The same things were measured in two ways. Each way mixes the same 13 hidden numbers, adds some noise and spreads widely along 7 directions of its own, which tell nothing about the thing.
Some things both ways: the first way, then the second way.
[-8 26 -13 19 -1 6 20 -3 -5 0 -12 15 -13 6 11 -13 6 31 -10 4 16 -7 17 4 8]
[-12 3 -3 -6 8 8 -10 9 -5 -8 18 6 -4 3 18 -15 19 -4 0 -7 3 6 -3 25 -17 0 4 -34 4]

[-12 3 20 -1 17 17 -50 -2 2 -9 0 -24 18 6 20 3 -37 -8 -23 -36 -7 35 2 0 -16]
[-15 -28 -7 24 -6 14 -15 26 -22 -9 -4 26 23 -13 34 0 18 -2 0 -19 -12 -11 -5 7 -21 -3 -21 1 32]

[-7 -5 23 -4 -31 -29 9 5 27 -1 5 17 7 -2 13 4 10 9 41 0 -1 -7 14 1 16]
[-12 29 1 2 11 3 10 -3 10 14 25 -28 -4 0 -32 -12 12 4 19 -2 5 -7 10 15 -1 12 7 -9 11]

[-5 -4 -11 -7 -20 -13 19 25 6 13 11 9 2 10 -2 5 34 5 -1 -8 -2 -25 -20 -3 -12]
[4 -4 3 -8 -15 38 7 -15 4 13 6 -4 -1 10 7 4 25 -14 14 -13 12 -4 23 -4 -4 26 7 -4 -14]

[11 -2 -21 -7 10 -1 20 4 8 17 1 22 0 0 -2 -12 -5 5 11 27 8 -1 19 5 14]
[-3 -21 0 -16 -1 20 3 -6 -2 1 -20 17 -5 19 28 6 4 -4 -11 1 30 6 1 -8 -9 29 10 -18 -26]

[-14 -16 7 16 25 -16 -34 3 12 -15 4 26 30 34 36 -8 -12 23 -7 9 -25 -20 23 17 8]
[10 -6 -11 -15 -8 15 2 -18 3 -16 -2 -7 -1 12 6 -21 0 -11 7 2 -4 14 -1 -7 -6 0 5 -5 4]

[0 41 -7 3 9 6 19 4 -2 8 1 -13 -12 -16 -4 -10 12 4 19 17 54 2 11 18 1]
[11 -13 -1 -5 22 1 -7 -14 -10 -18 -20 11 11 12 16 3 -33 10 -6 32 26 5 -4 6 -5 13 -7 -18 -17]

[-24 11 29 -26 11 49 -23 1 -28 -3 11 -25 7 -26 -7 -12 5 -5 -27 -6 -3 52 -15 -11 -25]
[1 1 -3 5 -6 10 23 -9 17 6 4 -20 -11 -9 -23 -6 0 -5 26 -1 -20 3 14 -39 28 10 5 18 15]

[-24 34 13 -11 35 25 1 -19 -26 -2 10 -12 -7 -50 -3 -11 -14 27 -29 3 17 26 -1 10 -4]
[-16 -35 5 -10 -19 3 1 1 -13 6 0 22 7 9 9 -7 16 -4 8 -26 7 11 -2 -9 -25 -11 2 6 -2]

[-23 16 25 -21 -42 9 18 22 -16 5 10 12 6 -15 12 -10 14 -2 -11 -27 -26 23 -19 -29 -8]
[-4 -5 -14 13 4 10 -3 35 -9 -12 22 1 -4 -16 9 -27 13 -8 16 -22 -16 12 -4 -15 3 -19 -3 -7 45]

[-3 9 10 7 7 9 -11 -1 -13 -7 -6 -18 -15 -9 11 -6 3 20 4 15 15 -12 14 12 7]
[22 24 1 -5 8 4 -8 -5 -2 -28 1 -6 0 -7 -13 -5 -5 2 15 15 -1 19 -4 -7 7 -11 6 3 1]

[30 9 -31 -6 -20 -23 16 -5 -15 10 -6 31 -2 -32 -14 10 -30 -3 14 42 -14 12 5 17 31]
[-6 -3 -13 12 3 6 8 31 -11 -13 23 0 6 -17 -5 -14 15 1 11 -16 -21 9 0 -2 4 -17 -3 2 20]

[-4 -2 -14 -21 -21 -13 42 3 -18 -3 7 -9 16 -27 -3 8 14 -6 -7 -5 -2 6 -26 -32 -10]
[4 -21 -4 -4 -13 23 0 -18 4 11 -11 5 7 21 31 2 8 -22 0 -19 -2 6 -2 -9 -11 24 17 -3 -1]

[-2 -7 0 -6 -9 27 -15 -9 -35 -11 3 -6 19 -28 2 4 3 4 -23 -2 -38 26 -15 -12 5]
[25 1 4 -29 -15 15 -4 -16 -8 -9 -9 15 -4 14 15 -19 -8 -26 17 -8 -13 19 -22 -18 -2 19 23 -16 -36]

[-1 -5 2 13 8 -9 -14 4 3 -11 -7 24 25 22 8 -7 -11 16 -15 11 -18 -5 13 5 4]
[-11 17 -2 -11 6 13 12 -9 5 25 17 -9 3 24 -8 -1 33 3 -16 -7 31 -19 18 55 -17 39 17 -21 -37]

[14 -21 -20 -24 -27 1 28 4 -13 36 6 4 -12 0 4 -6 1 -5 4 -10 -13 12 -17 -22 -1]
[-12 -2 1 -4 -15 22 2 -1 0 12 -6 13 7 11 2 6 32 -1 -11 -10 12 -7 8 3 -4 20 5 5 -21]

[-7 24 20 28 18 -10 -4 0 12 3 -12 30 -15 1 13 -13 -8 30 8 7 15 -9 26 43 13]
[-18 3 -5 18 4 -25 17 -4 -11 -12 -20 6 34 -9 -27 0 -30 10 -12 26 -17 15 -27 4 2 1 -13 10 17]

[-5 20 -2 10 -10 -8 12 11 6 2 3 -8 -7 27 23 -4 6 -2 2 -21 31 -28 5 4 -15]
[-8 33 -9 17 33 15 -7 13 9 2 11 -33 19 13 -4 -8 -4 4 -1 12 3 -4 -9 11 8 5 -2 -31 31]

[3 -8 -21 -26 -5 1 9 18 -8 17 6 9 12 1 -10 2 6 -3 -16 -19 -20 9 -7 -29 -9]
[12 -12 3 -6 2 -3 -2 -2 -12 -21 -12 14 -6 -2 10 -4 -11 10 1 11 21 7 -1 -5 -16 -5 1 3 -16]

[15 10 -17 8 -10 -30 31 -6 -4 -11 -4 3 7 -24 -10 25 13 1 5 19 -5 -28 -6 1 14]
[12 -3 -3 8 -19 -2 -1 -10 -11 -21 17 -6 -11 -18 -1 -4 11 14 -1 3 -12 3 -7 -6 3 -17 1 23 8]

[-11 5 28 -7 1 19 -19 0 -12 -9 9 -28 5 -10 16 -4 14 -12 8 -9 6 15 -8 -2 -9]
[-3 31 -10 -2 14 -5 8 -17 8 -5 -15 -7 20 11 -34 -8 -25 1 -7 31 -9 14 -17 0 16 18 6 0 -9]

[16 -6 -14 -10 -21 -6 17 15 23 24 -5 3 -30 24 -5 6 -14 -13 2 3 11 -17 5 2 -10]
[7 11 -13 -13 23 7 -12 20 -13 -7 11 6 7 8 -9 -2 4 8 6 -1 17 17 -8 12 7 5 17 -10 -18]

[11 6 -1 -6 -39 -5 20 8 3 9 7 -12 3 -4 2 8 17 -18 24 1 14 4 -14 0 -2]
[6 15 -8 -7 13 21 2 8 3 10 -6 -8 11 20 6 -21 -9 -20 11 -4 -4 -4 -16 -8 13 32 14 -32 1]

[-2 -10 -24 -19 6 -13 -12 -7 14 -2 24 -7 19 32 0 23 10 -20 -7 -7 -2 -21 -8 -12 -17]
[-26 21 -16 10 7 -4 9 17 4 -11 20 -19 -2 -9 -28 -23 17 20 -11 11 3 -12 8 22 8 -20 -9 -2 28]

[8 -10 0 -16 14 6 -13 -3 -15 23 -10 -6 -28 -5 -9 -16 -23 4 10 14 14 31 -5 -4 6]
[3 -1 -14 0 -8 8 8 20 -9 -22 7 5 1 -13 -10 -14 27 6 3 -7 11 8 14 7 -10 -13 -4 17 7]

[6 20 -16 18 -5 -13 20 -26 -15 -2 -3 -8 9 0 0 7 17 16 -1 -1 10 -3 -10 -4 7]
[7 14 -5 -12 -11 6 -2 -26 2 4 7 -21 -10 14 -8 -30 -2 4 -1 10 8 -22 -9 6 -5 18 6 -7 -9]

[0 -20 -28 -16 7 23 -1 17 14 16 -4 -8 -24 32 6 2 -16 -21 -28 -29 13 -4 -9 -12 -26]
[-2 -8 -1 -5 10 11 -6 11 -5 -15 25 3 -1 -2 12 0 15 2 10 -9 -12 19 3 3 -4 -18 3 -18 -7]

[-6 -15 11 -5 10 25 -30 13 14 15 -9 -3 -20 44 4 -15 -1 -3 -10 -34 8 9 2 -10 -17]
[-3 16 -7 2 1 10 4 16 -5 -12 -3 5 -1 -8 -2 -15 8 -5 -1 2 9 6 -4 2 -1 9 2 -9 11]

[6 -13 17 -28 -22 -5 -5 11 1 17 1 -4 -18 -10 14 -6 -12 -21 44 -3 8 29 8 -8 4]
[-2 -3 -14 -1 2 20 0 6 0 -6 -3 13 17 2 2 -4 2 -22 15 -12 -16 29 1 -14 6 2 10 5 10]

[9 -16 -7 -3 1 -10 -15 0 13 -15 1 -13 16 13 -6 24 3 -17 -6 -2 -7 -20 -9 -7 -5]
[2 2 -5 0 -26 11 3 1 -3 -2 6 8 -9 -4 6 -14 25 -12 -2 -20 -12 5 -4 -10 1 -1 16 15 6]

[-8 27 14 4 -7 -26 31 21 14 3 -5 5 -3 -3 -24 5 37 -2 4 -14 21 -12 -17 -7 -13]
[-11 -22 -19 12 -26 3 16 28 -14 -3 9 1 -9 -11 13 -37 26 -11 -2 -38 -7 -2 -10 -11 -14 -10 6 12 46]

Other things, the second way, with their names:
<714>: [7 13 8 0 -7 10 17 -15 15 16 14 -14 -10 2 -25 -8 13 -11 23 -11 -3 5 21 -18 2 13 10 13 -8]
<436>: [5 20 -1 8 -4 -6 15 13 -7 -6 29 -25 -12 -9 -12 -12 15 15 -4 -6 -3 -6 -13 9 6 -5 11 0 9]
<197>: [16 1 -5 -17 -5 -11 0 -4 -10 -14 21 10 -13 -3 -10 -9 14 6 5 -6 0 16 1 14 11 -18 23 10 -20]
<719>: [-17 -6 -6 -11 -32 17 17 6 8 11 17 -15 -13 14 -7 -39 28 -15 4 -31 -16 9 -7 -37 8 -23 15 2 22]
<595>: [12 -11 -7 -36 -10 -5 9 2 -11 -14 21 -1 -14 2 -12 -26 8 -2 29 -16 -11 16 -9 -1 2 -10 21 -9 -20]
<152>: [-21 11 12 9 6 1 15 9 2 19 30 -17 -6 11 -2 -2 38 20 -20 -11 28 -25 16 41 -21 1 3 -21 -9]
<65>: [4 47 10 10 14 21 10 -10 13 22 14 -30 16 17 -28 0 5 -7 8 5 6 -2 5 3 6 23 7 -15 -7]
<246>: [-11 -12 -5 -23 -13 -1 16 -13 12 -3 14 -5 -20 -1 -19 -30 10 -6 29 -10 -22 -2 18 -9 1 -10 8 4 -7]
<547>: [14 -4 -1 -2 2 -12 -9 -3 -25 -26 -9 21 13 6 8 -10 -15 10 -19 17 26 18 -16 14 -18 -20 -1 0 -10]
<392>: [7 -5 2 -22 -8 33 3 -2 15 27 23 -19 -21 26 10 -13 45 -14 27 -41 8 -18 22 -4 -10 22 25 -14 -23]
<238>: [6 -20 -2 -6 -24 13 0 -7 -9 -7 15 10 -5 -5 -4 3 26 7 4 -8 -6 7 12 -14 12 -12 -1 22 -15]
<348>: [-6 7 6 -6 -19 -26 13 -20 0 -5 2 14 11 4 -32 -13 9 1 -7 1 -18 9 -1 16 -6 -22 6 25 -17]
<383>: [8 4 -7 20 14 17 3 -7 1 -21 -29 -9 18 -1 22 7 -16 -3 -7 27 12 -2 -1 3 -7 26 -14 -14 29]
<198>: [34 -37 -8 -45 -21 31 -12 -6 -11 -15 5 8 -30 15 38 -48 -3 -35 47 -33 -8 20 -11 -48 -12 1 23 -19 -11]
<376>: [13 0 -5 7 -1 6 12 6 -3 -20 -6 -14 0 -5 4 -6 -7 3 0 6 -3 11 -14 -21 11 -6 6 2 17]
<130>: [-16 -1 7 4 3 -12 16 17 -7 9 22 -10 -1 8 -3 -11 27 15 -6 -17 18 -19 5 35 -22 -10 3 -18 2]
<678>: [5 -9 12 -4 -17 -12 3 -13 -8 -7 2 11 1 5 4 -1 -1 1 -4 -6 -14 19 -23 -13 -4 -18 15 9 -13]
<182>: [17 -11 -4 -1 -25 1 2 -16 0 -25 -6 3 -14 -19 -2 -21 -3 -9 20 2 -30 16 -7 -40 6 -9 -2 25 18]
<406>: [-23 -8 -4 0 -27 3 18 -4 0 3 5 18 2 1 3 -5 35 -11 -23 -17 -10 6 7 19 -1 -3 12 8 -1]
<53>: [-14 16 -7 3 -9 12 10 23 -18 3 -8 9 26 6 -13 -18 17 -5 -11 -9 12 -1 -18 15 -23 24 -3 -9 -1]
<347>: [20 -3 -15 -3 27 23 -8 29 0 -17 11 -12 -16 0 21 -25 0 -11 27 -12 15 19 1 -23 -1 2 7 -30 29]
<665>: [8 1 -2 11 -16 5 22 -10 9 -3 12 -26 -2 -7 -11 3 20 2 7 -5 -14 -8 14 -3 21 -9 9 23 21]
<3>: [2 9 -3 0 14 3 10 18 5 -26 19 -25 -13 -3 -3 -7 15 21 1 7 9 5 7 1 9 -34 1 -13 13]
<88>: [18 -10 -16 -11 -7 24 -14 -2 -2 -14 -6 1 3 8 11 -12 12 -16 20 -15 1 25 -1 -24 -7 -3 12 12 14]
<404>: [-12 -1 8 24 -5 3 23 -11 -3 -4 -18 12 21 3 22 35 22 9 -54 17 29 -9 14 50 -9 22 -4 -3 -11]
<594>: [13 -21 -7 -13 14 5 -7 -7 -11 -27 -1 8 4 1 19 -14 -24 -4 26 12 -5 11 2 -1 -9 -5 -6 -20 1]
<744>: [10 -15 -4 -7 0 -31 0 -10 -16 -34 -14 28 11 -1 1 -11 -19 7 -8 19 -3 14 -9 21 -9 -23 0 11 -13]
<170>: [13 4 -2 0 3 14 -2 15 -15 -15 -13 2 15 9 14 -27 -14 -17 12 -5 2 15 -25 -16 -16 -2 0 -20 19]
<266>: [-5 16 -9 4 13 2 9 3 5 -8 9 -14 4 -1 -26 -4 5 15 1 15 9 5 11 8 5 -3 -2 4 1]
<617>: [3 9 -2 -7 8 -22 -4 9 -14 -7 -8 19 11 9 -7 -6 5 4 -14 -1 14 12 -24 28 -14 12 17 -7 -15]
<694>: [-7 -5 5 2 -30 -4 16 -28 0 9 -16 23 1 -3 -5 1 1 -19 -3 -7 -12 13 -3 -7 -12 26 16 26 -13]
<242>: [-1 7 5 3 9 0 4 11 3 -18 10 -22 -18 -8 -7 -20 0 22 11 13 7 -14 -1 -12 -7 -9 -13 -15 8]
<558>: [6 7 -6 -3 7 3 4 -5 1 -8 -10 -6 15 13 -12 -4 -7 3 -3 10 0 16 -14 -7 -4 8 6 3 -11]
<433>: [-4 1 -5 -2 -28 9 12 -27 3 -10 0 -7 -11 -7 8 -9 12 -7 -12 4 -12 4 -10 2 1 20 9 -3 12]
<335>: [7 -19 -8 -43 -7 -2 0 -10 -4 4 14 10 -10 25 -8 -30 9 -14 25 -29 0 27 -6 -4 -17 -3 33 -3 -32]
<135>: [6 -7 -2 -14 -5 5 2 -27 6 -3 -15 6 -2 9 5 -1 -19 -11 6 9 -18 17 -16 -25 15 23 18 -2 -18]
<184>: [4 -5 0 -8 -23 -2 11 -18 1 -11 -25 14 8 0 3 -4 -1 -13 0 3 -25 6 -16 -9 9 17 8 5 -8]
<126>: [21 3 0 -17 -7 21 -8 -21 7 -3 -3 -6 -14 18 22 -10 -6 -15 5 -2 -8 9 -12 -24 8 17 24 -8 -25]
<15>: [-5 8 -6 4 4 -14 11 -2 0 -4 18 -2 -7 -7 -25 -14 0 8 -2 3 -9 13 -3 2 -2 -4 7 11 -8]
<471>: [9 15 1 -3 14 -1 -10 -11 -4 -28 6 -13 -9 2 4 4 -1 28 -18 31 29 8 -5 22 -10 -9 2 -12 -13]
<512>: [22 12 -3 -18 11 -1 6 -11 4 -20 3 -16 -12 8 -15 -27 -24 1 17 17 1 17 -9 -19 5 -6 11 -9 -13]
<18>: [-24 14 1 1 2 13 11 -17 23 2 -8 -8 1 11 -8 17 18 7 -23 16 3 7 9 6 3 15 6 -5 -14]
<395>: [-25 17 12 29 -1 14 7 -3 3 11 -21 10 24 -1 0 19 2 0 -25 17 11 -3 0 -3 1 24 -14 -4 11]
<47>: [-2 -3 10 -10 26 -31 -7 9 -14 -39 21 5 -11 1 10 -5 3 42 -25 28 27 -1 -4 53 -21 -37 -9 -37 -25]
<650>: [3 20 9 0 -3 8 7 -17 8 -10 14 -6 -7 -11 -9 7 7 0 6 10 -18 18 0 -3 11 10 6 -6 -11]
<352>: [3 10 2 -10 10 17 -3 -4 12 -4 -6 4 -10 7 7 1 -6 -9 8 3 -9 23 -9 -30 11 18 18 -15 -22]
<228>: [13 3 -3 -4 0 -1 -3 -11 -13 -13 13 -6 -3 -4 -6 -12 -7 11 6 9 1 7 -13 5 -10 7 0 -4 -9]
<539>: [9 -22 -4 -17 -23 8 3 15 -23 -18 18 4 -1 0 9 3 41 15 -1 -27 9 9 -8 15 -14 -23 16 10 -17]
<538>: [16 5 -4 -2 1 11 -4 -5 -6 -14 2 -5 0 -4 -12 -2 -2 9 14 11 21 5 8 -11 5 -8 1 15 2]
<149>: [-1 12 -5 0 12 30 -8 23 -17 -4 22 -17 7 2 9 -4 15 14 1 -1 11 -3 -20 9 -4 20 -3 -36 -2]
<131>: [7 -9 -3 7 -11 -3 11 -18 -8 -9 2 7 4 -5 -6 -1 -6 -3 -3 5 -2 18 2 -3 1 -3 3 18 5]
<189>: [-26 -36 -6 0 -16 -2 -2 16 -28 0 -16 44 26 -2 12 8 5 3 -16 -10 -2 11 -22 0 -2 7 -4 5 -4]
<449>: [11 9 -11 3 7 24 -5 9 -5 -22 -2 -1 -6 -9 16 -13 1 -6 9 7 9 1 6 -4 -5 12 -3 -9 10]
<475>: [-3 38 -11 -9 7 -17 0 28 -10 -12 14 -3 4 -6 -35 -37 -3 0 16 -6 -18 9 -31 6 8 -10 15 -9 11]
<423>: [-11 14 -9 -5 -3 31 11 18 12 11 26 -26 -14 -2 -24 -13 36 4 19 -16 1 -4 15 -20 14 9 6 -3 7]
<361>: [17 33 -11 -4 8 -22 1 9 3 -44 3 -7 -10 -19 -26 -19 3 11 6 18 -17 16 -10 8 15 -27 11 12 12]
<520>: [8 -14 -6 -13 3 -4 0 -7 -14 -25 -2 15 -1 0 12 -10 -6 5 -4 14 11 7 0 18 -8 -1 1 -12 -15]
<669>: [-8 -12 -1 4 -11 2 12 41 -21 -3 27 7 -8 -2 14 -22 48 9 -18 -32 19 -15 4 28 -19 -13 -1 -15 0]
<657>: [-4 5 -8 -11 -14 9 7 31 -4 -2 23 -6 -16 5 3 -23 54 5 -7 -32 8 -16 3 17 -1 -15 17 -5 -3]
<326>: [-3 11 3 9 -6 8 5 -6 -4 -13 21 -12 -3 -11 -11 -5 13 19 -6 17 0 -5 5 7 1 -7 -15 -3 1]
<682>: [-16 37 2 3 17 -5 16 -1 5 28 6 -17 19 19 -35 7 8 8 -7 -1 26 -10 2 35 -4 20 19 -3 -13]
<270>: [-27 26 -2 30 1 -1 14 27 -1 -5 -12 -2 17 -13 -17 5 17 17 -31 10 -3 -6 -20 2 5 12 -9 1 18]
<586>: [23 4 -11 -8 -3 12 -7 6 -17 -11 8 5 2 -4 -2 -6 7 1 13 -6 3 2 -8 2 7 13 11 6 -13]
<200>: [12 7 4 -15 4 7 -22 -2 -11 -14 22 13 -4 10 15 -15 15 -2 0 -8 5 17 -8 18 -22 -13 10 -19 -23]
<731>: [-11 18 -6 18 -12 -5 26 19 7 -11 -18 -8 8 -12 -11 -17 5 -8 -8 -3 -30 0 -24 -15 7 7 3 7 29]

Some of these things the first way, each followed by its name:
[10 -8 -9 -19 7 12 3 -23 -31 23 -8 -14 -29 -26 -20 -3 -8 -4 -5 -12 10 33 -35 -13 5]	<53>
[5 12 10 -5 -3 -18 9 9 -4 -10 10 5 20 -26 0 7 16 -2 18 27 -7 -13 12 10 8]	<376>
[-11 -23 27 -6 -2 22 -25 16 -6 12 -16 21 -4 13 14 -32 -24 14 -13 -22 -16 32 -1 -5 4]	<714>
[8 0 -12 -27 23 1 -15 -22 -26 -12 23 5 29 -32 8 2 -25 0 8 51 -19 10 32 4 16]	<3>
[14 12 -17 23 17 10 -12 -3 8 1 -18 -24 -28 21 -24 17 -14 6 -34 11 29 -17 -7 27 -19]	<586>
[11 0 22 10 -21 -22 -6 10 28 -5 -3 11 0 4 10 6 -3 0 41 30 3 -19 31 26 17]	<197>
[-2 10 15 -3 17 -3 -24 -2 8 -7 1 -7 -1 16 -6 3 -9 6 -12 -15 16 -8 20 10 -23]	<682>
[-8 28 36 11 51 12 -36 -22 0 -13 10 -17 3 -20 18 -8 -4 -2 31 19 34 6 27 42 12]	<719>
[1 22 5 22 3 -29 16 8 -24 -17 2 37 35 -43 20 -5 -6 39 1 58 -40 -22 22 28 41]	<558>
[-7 10 22 16 2 -2 11 -34 -13 -16 -10 8 -1 -24 9 -10 16 21 30 23 6 17 22 2 26]	<433>
[-8 -24 -15 -20 -20 8 9 -19 -32 -20 22 -3 44 -34 -4 21 19 10 -37 17 -55 10 -31 -20 -4]	<184>
[-24 1 11 -29 -27 4 -16 9 -14 -5 28 8 42 -17 23 2 9 -1 1 -17 -47 39 2 -26 -7]	<594>
[9 -1 -10 8 9 9 -3 -23 -20 16 -16 35 -21 11 8 -28 -30 24 -1 15 2 25 25 8 16]	<406>
[8 -26 -15 -15 -18 5 12 6 -9 22 -4 -4 6 10 5 -9 -19 2 -14 -13 -13 31 -9 -24 -11]	<392>
[3 -14 -5 -13 18 8 2 6 -7 1 -4 3 0 14 -3 -16 0 -9 -2 1 22 1 0 -7 -10]	<404>
[-18 12 23 23 -10 13 12 40 14 7 -18 -11 -28 28 30 -17 28 7 -2 -45 28 -28 -6 -4 -11]	<200>
[7 17 2 -2 -13 -12 39 8 1 17 -5 11 -6 -13 1 -16 11 1 32 -2 31 2 7 -2 11]	<152>
[1 1 -13 -9 0 -31 16 -1 13 -16 15 10 36 -23 -12 22 0 0 -2 25 0 -24 -6 10 6]	<130>
[0 -19 7 -6 30 4 -15 8 23 -12 10 -16 20 12 25 2 8 -19 27 14 11 -17 25 1 4]	<18>
[-25 48 16 -2 -11 13 30 7 -13 -3 24 0 4 -45 -8 12 32 15 -33 5 -9 -8 -14 14 -16]	<189>
[5 29 5 5 -10 -5 18 6 -16 -1 7 -18 11 -20 -5 5 30 8 6 27 7 -7 2 7 -2]	<657>
[-16 1 3 1 5 -8 8 14 -9 3 -2 -3 -8 10 14 -8 -1 27 -28 -4 -3 -17 -1 -8 -13]	<88>
[1 -12 -1 -14 4 -20 11 7 8 -5 15 -1 6 -11 -7 27 10 2 -21 11 -25 -32 -2 3 -22]	<539>
[0 -2 -7 -18 3 -9 9 5 -2 9 8 -4 -10 3 -4 4 6 -11 0 -20 16 -19 -17 -12 -8]	<547>
[10 -21 -25 -13 2 -2 8 4 15 18 -16 20 -20 25 -1 -16 -49 -2 -3 20 18 3 8 -3 12]	<347>
[37 -43 -37 -24 0 5 -3 -7 13 5 -2 -4 12 -8 1 17 -34 -37 23 28 -12 7 9 -13 28]	<352>
[-6 10 22 -8 11 5 -3 6 -6 -34 21 -31 41 -45 -5 28 32 -22 -8 19 -17 -22 -24 -2 1]	<270>
[-8 6 33 20 35 35 -41 12 -10 -9 -19 -17 0 16 7 -18 4 13 -23 -19 8 23 13 10 -16]	<731>
[6 -30 -15 -20 4 19 -2 -16 -14 9 -21 5 -14 2 -21 -4 -22 -4 -25 -27 -10 39 -17 -35 -3]	<694>
[0 10 9 29 8 -5 -3 27 29 11 -3 12 -15 25 13 0 7 11 -3 13 13 -43 6 46 -2]	<238>
[5 -15 1 -35 0 19 3 -6 -15 9 5 -18 1 -25 -20 2 -15 -34 -7 -4 10 36 -41 -20 -5]	<669>
[-8 -24 11 -8 24 16 -41 -16 -12 -11 1 -15 9 -4 12 -3 -26 4 -15 -7 -5 15 -11 5 -3]	<348>
